The rows come from 4 hidden closed curves, with some noise, and rows from the same curve form a group. Each curve winds through 6 dimensions. The rows are also pushed far along 4 directions, which tell nothing about the answers.
In the rows, 128 means zero.
Some rows, each with its group after it:
[103 148 144  73 171  81 150 166 104 127  90  83 135 146] -> K_160
[143 172 126 102 122 107 128 129 115 132  89  96 131 121] -> K_731
[200 129 133 132 127 115 149 103 100 148 154 109 110  97] -> K_160
[ 67 123 100 116 159  88 138 100 141  94 129 147 136 153] -> K_438
[222 157 136 142 111 131 150  94 100 174 132 122  96 102] -> K_160
[160 148  74 163 116 124  96  60 160 128 149 147 114  82] -> K_160
[ 91 106  94  93 176  85 160 118 134  99 167 125 135 132] -> K_160
[103 105 131 138  82 199 107 141 147  96 207 127 116 116] -> K_731
[ 82 126 108 110 115 196 118 140 176 127 155 150 122 111] -> K_160
[162 144 156 137 103 171  91 138 140 146 104 123 131  80] -> K_731
[114 118 123 102 138 142 151 110 135 101 183 136 139 124] -> K_899
[108 170  92 104 136 103 113 178 124 171  45  91 122 131] -> K_731
[ 93 172 111 115 146 126 106 191 101 173  70 111 152 152] -> K_731
[ 90 153 125 112 144  85 133 148 120 104  86 130 142 171] -> K_438
[161 109 135 124 115 111 160  92 131  79 174 133 128 127] -> K_899
[ 91  97 121  86 179  95 173 134 114 103 183 116 131 141] -> K_160
[ 81 113  90 120 143  97 113 126 165 105 113 120 122 122] -> K_160
[186 135 145 147 144  64 139 114  78 136 117 104 141 141] -> K_438
[ 57  66 149 129 131 170 108 179 142  99 176 128 149 137] -> K_438
[169 165 131 135 158  30 159  65  76 129  96 122 118 158] -> K_438
[156 175 105 116 132  69 124 168 103 166  18  95 150 146] -> K_731
[122  79 126 129 149  72 162  86 124  59 194 134 145 154] -> K_438
[185 153 178 145 110 120 126  88  82 161  82 114 110 122] -> K_160
[135 130 138 156 122 146  81 185 114 168  97 108 143 121] -> K_438
[105 120 103 149 112 179 109 146 173 124 159 167 111 112] -> K_899
[ 74 144 114  98 123 163 116 138 154 121 102 141 140 120] -> K_438
[194 155 121 152 114 131 108 158 119 179 106 101 108 101] -> K_160
[109 126 124 122 138 108 141 182  92 170  90 108 120 161] -> K_731
[108 146  89 129 147 137  89 156 173 165  62 144 133  96] -> K_731
[136 102 165 117 154 130 154 130 118 134 154 132 109 118] -> K_731
[236 137 109 172 101  99 119  82 118 167 116 104  93  85] -> K_899
[199 158 162 133 101 137 144 124  93 154 122 114 100 114] -> K_438
[142 138 163 141 117 156 104 141  90 173  83 123 145 119] -> K_438
[ 85  89 156 115 123 231 115 180 134 145 202 130 131 101] -> K_438
[115 120 116 155  90 203  64  94 163 135 135 151 154  72] -> K_438
[151 172  98 115 138  55 136  68 122  98  73 131 164 137] -> K_438
[106 156 128 112 104 155 113 190  93 164  91  92 134 143] -> K_731
[ 81 114 160 116 155 136 139 152  92 155 108 137 139 155] -> K_899
[ 93 109 131 118 138 119 149  92 143  91 154 148 104 134] -> K_899
[141  95 155 140 145 140 151 136  82 163 172 126 116 139] -> K_899
[163 167 121 149 133  75 126 115 109 131  75 142 140 149] -> K_899
[128 103 133 169  78 207  77 147 153 146 129 147 134  93] -> K_899
[190 171 167 144 106 120 112 128  95 164  63 107 125 127] -> K_160
[138  76 139 151  99 177 115 142 146 137 176 117  96  94] -> K_899
[ 82 131 133  84 162 134 144 184 125 129 140 109 133 145] -> K_160
[ 93  94 177 130 122 185 126 115 112 133 167 140 110 117] -> K_899
[175 175  93 115 138  70 137 134 115 165  38 109 146 127] -> K_160
[150 101 137 128 120  98 151  93 136  78 165 121 110 125] -> K_899
[107  97  85 157 106 118 126 107 152  93 159 150 125 145] -> K_731
[ 93 100 104 107 169  96 160 102 165  82 159 158 126 129] -> K_731
[ 65 111 145 120 107 181 103 180 131  95 167 118 148 143] -> K_731
[169 154 149 135  97 169  92 135 114 172  83 110 141  90] -> K_899

New rows. What belongs after each?
[132 165  89 130 112 111 103 125 165 120  69 132 145 128] -> K_160
[ 97 122 131 133 137 131 116 158 119 130 144 116 118 140] -> K_731
[ 82 152  72 140 116 160  83 154 184 139  80 162 153 137] -> K_160
[160 172 129 137 141  60 125 124  96 153  58  99 108 139] -> K_438
[130 146  38 129 117 106  85  97 196 108  99 126 145  71] -> K_160
[153 115 135 113 131 109 137 105 122 110 158  97 118  94] -> K_160
[141 132 103 140 112 108 127  87 156  90 156 131  98 114] -> K_438
[127 118 168 136 137 157 128 209  99 161 141 118 111 145] -> K_899
[150 126 174 111 140 131 183 110  91 141 169 124  83 148] -> K_160
[163 171 116 163 119 125  94 116 128 149  95 143 130 116] -> K_899
[108 133  83 134 129 118 132 147 124 148 104 145 143 153] -> K_731
[106 159 109 134  94 205  58 195 176 168  81 121 133  92] -> K_160
[183 152 130 168  98 141 116  88 126 143 130 149 117 124] -> K_160
[160 155 131 161 126 131 105 109 108 164 111 137 127 123] -> K_160
[140 147 135 133 126 137 106 183 117 168  99  97 109 118] -> K_438
[106  93 179 131 109 184 126 145 113 142 136 134 120 131] -> K_160
[ 95 107 138  96 111 159 149 118 168  77 168 133 112 126] -> K_160
[153 121 136 174  78 181  85 137 134 158 109 139 118  99] -> K_438
[129 109 130 149  92 162 130 104 166  98 163 155 106 132] -> K_160
[ 71 158  85  87 149 123 136 191 162 139  70 136 151 167] -> K_160
[152 108 120 143 129 125 129  80 124 125 176 124 107  89] -> K_160
[123 161  73 114 108 148 103 108 181 132  81 142 140  93] -> K_160
[ 84  99 221 124 121 207 133 192  92 154 152 124 107 161] -> K_160
[164 153  95 139 119 119 100  68 143 125 122 130 155  86] -> K_438
[154 140  78 146 109 114 111  14 162  91 138 161 154  89] -> K_438
[184 138 124 136 109 111 129  75 118 128 117 121 145 107] -> K_899
[171 155 121 144 101 147  72 175 131 186  57  88 130  77] -> K_160
[175  88 162 131 107 168 150 111 108 149 197 104  91  91] -> K_899
[106  74 101 136 131 106 149  66 148  70 186 154 148 137] -> K_899
[141 142 114 146  84 171  97 127 142 118 161 120 122 103] -> K_731
[187 159 110 138 107 150 102 164 125 195  80 104 132  92] -> K_899
[ 83 138 128  81 159 114 170 153 119 109 139 130 126 160] -> K_438
[ 87 112 121 110 119 200 123 178 159 151 142 138 121 114] -> K_160
[112 128 139 148  97 174  97 163 150 151  92 136 116 131] -> K_160
[124 114 169 128 109 193 148 137 109 144 178 144  92 122] -> K_438
[187 157  81 169  91 102 106  41 156 131  78 155 126 102] -> K_160
[189 121 182 131 127 113 170 108  72 125 201  94  79 126] -> K_731
[174 144 101 173  78 151 105  96 159 122 147 151  90  99] -> K_438
[186 132 117 147 116 129 124 143 112 179 107 113 126 110] -> K_899
[ 76  97  95 113 137 127 134 143 178  66 161 158 161 144] -> K_731
[210 137 137 145 111 136 126 114 102 168 141 107 107  80] -> K_160
[ 58 101 151 143 106 214  90 183 167 119 149 160 106 120] -> K_899
[109 134  79  91 150 108 142 172 149 133 102 117 156 136] -> K_899
[118 120  81 158 116 131  87 108 155 141  97 143 151 113] -> K_899
[ 83  82 162  96 184  84 179 180  80 117 165 103 136 187] -> K_899
[ 86 136 119 106 132 127 102 140 163  99  94 123 149 116] -> K_731
[ 87 120 142  77 202  68 185 147  79 118 152 111 139 176] -> K_160
[103 133 142 147  94 193  79 122 164 115 135 149 120  93] -> K_899
[200 165 137 150  86 108 134 124  65 148 121  94 127 144] -> K_731
[ 89  91 114 122 114 170 148 112 166  87 190 173 131 140] -> K_160
[170 185  73 128 115  53 143 124  95 136  69 106 153 167] -> K_731
[148 134 170  90 158 114 181 128  75 129 166 110 136 147] -> K_899
[136 179  89 122 135  92 128 196  84 190  52 101 150 169] -> K_731
[134 143 108 134 135  59 154  84 117 103  95 147 130 163] -> K_438
[143  88 180 156  82 196 120 100 122 130 168 146 104 107] -> K_160
[180 179 119 144 143  57 142 101 107 136  78 138 112 145] -> K_899
[117 140  99 142 140 111 133 131 125 141 114 150 122 151] -> K_438
[102 125 126 118  91 184 104 146 177 116 110 132 126 108] -> K_160
[189  91 165 142 129 103 169 116  93 110 208 104  96 133] -> K_899
[ 82 138  92 147 106 182  81 127 172 149  89 167 140 116] -> K_160
[139 123 127 124 146  89 161 156 113 119 130 132 134 161] -> K_899
[ 56  95 166 130 124 170 119 146 124 110 153 142 115 147] -> K_438
[186 124 104 118 149  61 182 104 103 130 136 116 135 144] -> K_899
[ 37  85 131 105 134 175 136 167 157 108 171 145 105 140] -> K_438
[128 156 118  99 193  48 155 134 108 138  83 122 137 151] -> K_731
